All groups share one centre, and each spreads out both ways along 9 directions, with some noise.
Known rows, each followed by its group:
[ 27   6 -26  15  -6   0 -23  -7 -37  -9 -10  34  21 -20  -5 -25  25]
k_845
[ 22 -11 -16 -18 -35  21 -10  28 -36 -27  16  22 -21  -3   2  10  24]
k_740
[  7   2 -27 -41 -58  13   4  17   5  -2  56  -1 -33 -14   2  -4  -4]
k_911
[  4 -17   4  26  20  -1 -27  26 -46  -1 -13  10  21 -33  23  15  18]
k_911
[-36   2 -34 -53  29   1 -50   5 -28 -53   1 -21 -22 -27  34 -22 -18]
k_740
[ 43   8 -22 -16   3  18 -13  42 -37  24  13  -4  -8 -18   9   3  -1]
k_845
[-30  11  -4  40  17 -18  18   8 -14  26 -31  14  57 -25 -20  26 -17]
k_911
[-45  -7  16   2  32  27 -28  34 -34 -15 -29   6  33   6  36  28 -24]
k_911
[  8  -8 -27 -49 -13  14  17 -10 -28 -35 -31  24  14   9 -46  -2  46]
k_911
[  5   1   2 -18  -2 -23   1   8  23  -1  22  -8  -8  -3  -4  34 -28]
k_876
[ 19  17  -4  -1   3   9  -8 -13   1 -15  -9  21 -22  26 -17 -13  -3]
k_845
[  9   6 -28 -28 -34   2  38  11  -5  17  19   2  -5   8 -22  -7  -2]
k_845
[ 23   5 -10 -35 -25  -4  20 -19   9   4   5  22  -2  -3 -42   0  26]
k_876
[ 17  10 -14 -50 -36  -1 -18 -20   9  -8  29  33  34  -3   2 -16   2]
k_740
[ -7  -9 -32  20   1  15  -5  23 -64  -8 -23  15  32  -4  20 -24  11]
k_876
[ 16  11 -13  13   5 -19 -10  -3 -20 -15   1  28 -36   6  -5 -10  -9]
k_876
[ -9  10 -31 -44 -30   2  23   9  -5  -3  -2  39  41   7 -47  37 -15]
k_740
[  8  25 -15 -53 -11  14 -12 -17   4  10   1  17  40 -13 -15 -19   6]
k_740
[-31  19  30 -23  22 -15 -43   1  15  -2  19  -3 -27 -55  20  30 -21]
k_740
[-21   1 -22 -52 -13  38  16  10   9 -33 -18 -21   0  14 -39  26   6]
k_845
[ 25  24 -23 -22  21  24  -7  20 -17 -18 -25 -10 -19   8 -31  12  -5]
k_845
[ 17   2  30   3  11 -30  -3  -8   6  -5   5  10 -13  11  14   4  -1]
k_876
[-11  -9  15   4 -10  17 -24  20 -17  -8  21  -1 -18 -17  38   1   7]
k_876
[-73 -23 -13   4  35   3  19  38  -7   4 -34   1  32   4 -22  86 -58]
k_911
[-18   8  12  14  24 -35   8  -6   0 -13 -20 -10  58  33  29 -16 -33]
k_876
[ 15 -12   6  33   7   6  -6  16 -23  -4  -4 -14 -20  -1  24 -12  19]
k_740
[-35  -7 -13  -9  10 -11  34  45 -46  37  -3 -13  -9 -37   1  20  -9]
k_876
[-43  11  -4  41   3 -14  -7 -15  -9  -2 -13  22  18 -14   5 -14 -14]
k_845
[ 24  22  -8  -7 -47 -27 -15  -4 -10 -18  58  28 -49 -17  21 -28   1]
k_911
[-23 -19 -19 -11  10  29 -16  36  -5   5   4  -6  29  16  23  33 -50]
k_911
[-26  -2 -32  -6   9 -53  49   4 -42  26 -18  32  15 -13 -29   2 -11]
k_876
[-44   4  22   9  17  28   8   7  14   6 -28 -12  35  26   3  17 -23]
k_911
[-37  46 -27 -25   0 -15  49  -3   6   3 -20 -31  30  17 -26 -24 -39]
k_845
[ 11 -32 -43   5 -29  12  -3  24 -39 -28  11  20  -4  11   7  -3   7]
k_740
[  5  12  27   8   3   3  32  16   3  29 -14 -16  12 -11 -19  26  16]
k_740
[-14  17 -24  10  13   1   4  -1 -21   6 -36  34  66   7 -24   4 -20]
k_911
[ 13  -9   2  -8   5 -21 -17   9 -14 -17  13   5  -4   2  30   1  -7]
k_911
[ 63  -1 -29 -25  16 -20  18   2 -28   0 -29  10  61  29 -29  -4  14]
k_876
[ 16   0 -34   3 -12  25  38  14 -28  16 -34  11  39  17 -44  -2  19]
k_740
[ 55  -1 -21 -37  12 -52  10  -2 -20  -1   5  25  20  17 -13   4  -7]
k_876
[  5  27  11 -71  -9  15 -16  -4   0 -21   9 -14 -11 -29  -1  -7  30]
k_740
[-21 -25 -19 -11 -39 -21  49  26   4   6  25  -8  -9 -15 -27  47  -3]
k_845
[-18  -5  -6 -11 -18 -20   1  15  -8 -48  16 -11 -19  -3   9  19  -6]
k_845
[ 13  24 -18  -4  32  33 -46  31 -32 -52 -22 -11 -57  -8  -8  22  -9]
k_845
[ -2   0  15  37 -10  23  13 -20  12   1 -27  20  -9  -6 -45  10  43]
k_876
[-15  27 -38  14  -8  -1  17   5 -27  16 -10   8  14 -22 -19 -22  -9]
k_845
[-18  22  45  16  23 -39  -7  -5  29  21   9  10   4 -11  10  39 -39]
k_740
[-33  -1 -23 -30  -4 -27  18  19 -50 -20 -20  26  25 -35 -26  32   8]
k_911

New rows. What belongs after each?
[  6  12 -18   1  26  18  -5  15 -19  11 -30   1  12 -15 -28  23  -2]
k_845
[-12   4   8   6  19   8  -6  36 -22   2  -3 -33  -5  -4  32   7 -20]
k_876
[ -6   8 -52 -30   3  -8  35  33 -40  20  -8  -4   2 -19 -30  11 -21]
k_876
[ -3 -10  28 -26 -14  50   1   0   3 -14  -8 -28  -3  16  12 -17  44]
k_911
[-11   0  38  20  38 -41  -8   0 -36 -21 -37   6  26 -16  22   5  24]
k_911
[-34 -12   8   2 -12 -14   1  -3   4  -9   9   3  33  -6  20   3  -6]
k_845
[ 16  11 -24  54  20  25 -29  21 -11 -38 -29 -16  31  28   7   9 -31]
k_876
[ -2  -6 -10  35 -22   9  -9 -26   3 -25  -8  42  11   3 -23  -3  21]
k_876
[-52   7 -17  -8 -29 -17  10 -15  59 -19  24 -12  44   4 -14  30 -55]
k_876
[-16 -22  21  12  26 -46  17  25 -16  22  -4  -5  29 -12  20  41 -19]
k_876
[-17   1 -18 -58   5 -29  13   5 -30 -38 -15  17  24  11  -9  14 -10]
k_911
[-20   2   5 -20 -21 -34  19   4   5 -24  27   6 -47  -7  -6  24 -11]
k_911
[ -1 -17  16   3  19 -28  10   8 -23   5 -16  -2  62  14  30  -1  -2]
k_876
[-16 -13  -6 -13   4   4  16  -5   7   1 -27   1  56  -7 -32  29   9]
k_845
[ 34 -10  23 -40  12 -25  -2  21 -14  11  18 -14   5   2  34  12   4]
k_876
[-11   5   4  45   4 -26  30  -8  10  26 -21   3  26 -25 -34  19   5]
k_911
[ 13  -9 -30 -23 -13 -35  14  14 -25   0  13   7  21 -31  -9  11   6]
k_911
[  4 -31 -35  42 -35 -17   0  12 -16  -8  21  67   8  14 -12  39 -28]
k_740
[ -8 -37  35   1 -30   9 -21  -1   9  -5  24  15  26 -19  32  19  37]
k_876
[ 42 -16  -4 -48 -20  55 -14  21 -13  43  20  11  18   8  16  -8  19]
k_845
[ 34 -24  15 -27  -6   7 -14  16  -8  34  26   4  41  -2  39   1   8]
k_845
[-24   3 -28 -37 -50  -3  15 -19  32  -5  30  19   3 -16 -39  14  -4]
k_876
[-18   4 -17 -23 -31 -45  40 -11  11 -55   4 -12   2  17 -31   9  -1]
k_845
[ -6  25 -17  28   5  -3 -22  -7 -31   0  -7  25  11 -16  17 -42  -8]
k_845
[ 21  17 -22 -43  -8 -17   7  12  14   2  30  -4 -40  -9 -26  28 -28]
k_876
[ 36  -9  -4  16  15 -45 -20   5 -25 -42  -8  13   5 -19  -7  30  16]
k_845
[ -4  14 -26   1 -10  -4  13   4 -25   6   3  31 -63 -22 -36  -1   6]
k_876
[ 25  -3 -34 -36  -7 -29  -4  23  -8  -4  31   7 -10 -10  -3  31 -36]
k_876
[  3   6  21  -3  -1 -17 -29 -22  23   8  24   8   2 -26  19  -5  -1]
k_740
[  8 -21  -4 -35 -24 -12  17  -6  -6  12   7  20  38 -12 -15  11  30]
k_876
[-21   4 -11   3 -25 -14  24 -35  46 -10  -4  16  43   9 -47  17  -8]
k_876
[ 36 -49 -17 -25   4  -5   4  -2  -3 -30  -5  -1 -38  15 -30  28  35]
k_911
[ 26  20  38  -7 -33  -9  60   9  19  29  -3  12  35  23 -42  38  22]
k_740
[ 13   5 -22 -10 -16  -4  19 -18  -8 -37 -21  25 -32  -1 -63   6  40]
k_740
[-16   3  10  34   0  34 -15  28  24  -9   3 -32 -18 -12  -2  47 -19]
k_876
[  7  -9  -3  -5  -1   0  -7  26   9  -4  13 -17   8  -9   3  39 -19]
k_876
[ 24 -21 -34   3 -31  20 -19  -1 -42 -18   0  49  14 -14  -9 -12  42]
k_876
[-11  14 -39  25  23 -28  44   3 -39  13 -46  17  10   3 -44  -4 -13]
k_876
[ 12   6   0   8 -29  -7  -4 -40  63 -23  11  26   6  13 -49  29  -4]
k_876
[ 11  -7   0 -12  -1   1  20  -1   9  35  -2   6  35   7 -14  10  -1]
k_845
[  5   3 -23 -42  -8 -18  34  15  13  21  10  -8   7 -14 -42  40 -16]
k_876
[ 16   4 -12  -2 -22   8  39   9  -6  31  -8  14  66  26 -21   3  -3]
k_740
[  6 -47  15 -24 -21 -12  25  11  16  27  19   0  44  -8  -6  53  15]
k_845
[ -4  24   9  17 -42   2   9  -8  15   1  27  12 -34 -14  -8 -12  11]
k_911
[-30 -12   8   4  -5 -18 -13   2  -5 -33   6  -2  20 -11  29   9  -5]
k_845
[ 36 -22  -1  15  16  -4  10   8 -45   7 -39  21  54   7  -9   0  44]
k_876
[  8  -1  33   5   8 -45  16  -4  -6   4  -1 -28  21 -26  21  -9  28]
k_911
[  8  20 -23 -29  29  25  -3  40 -26  26 -21 -31  32 -19  -3  12 -19]
k_845
[-20  17 -34 -34 -49  -8 -13 -32  19 -37  34  30   8  12   2 -34 -23]
k_876
[ 12  -7  37  -7 -25  -8  11  23   3  -8  28 -16 -19  -6  22  23  20]
k_740
[ -5  12  -3 -36 -14  19   6  -4   1  19   7  -4  41  19  19 -37  -9]
k_845
[-62   8   5 -38  12   4   8  29 -27 -16 -22  -2  48   2  16  26 -30]
k_911
[ -2   1  -1  -9  19  39 -13  31  -8  18  -9  -9 -14  -4  -5  33 -13]
k_845
[-34  -3   0  62  28 -14  33   3 -23  15 -50   8  24  -3 -26  15  -1]
k_876
[ -5  23  20 -49 -19 -20   9   3  17  -1  21  15  35  13   6  23 -26]
k_740
[ 41 -14 -13 -20 -23  31   4  -8  -9  -4 -19  14  60   9 -28  -7  53]
k_876
[  6 -10  17  -7  30  13  -8   3 -24  -3 -41 -17  69   9  18 -11  26]
k_911
[ 36 -16  -4   1   6  11 -25   2 -24  21  -7  28  50 -22   5  -1  27]
k_845
[ 32  14  19 -15 -22  -1   6   8 -10 -24   4  22 -19  17 -10  12  23]
k_740
[ 36 -12 -25 -22  12 -20  -1  37 -44  10   8   7  -6 -13   5  23  -9]
k_876
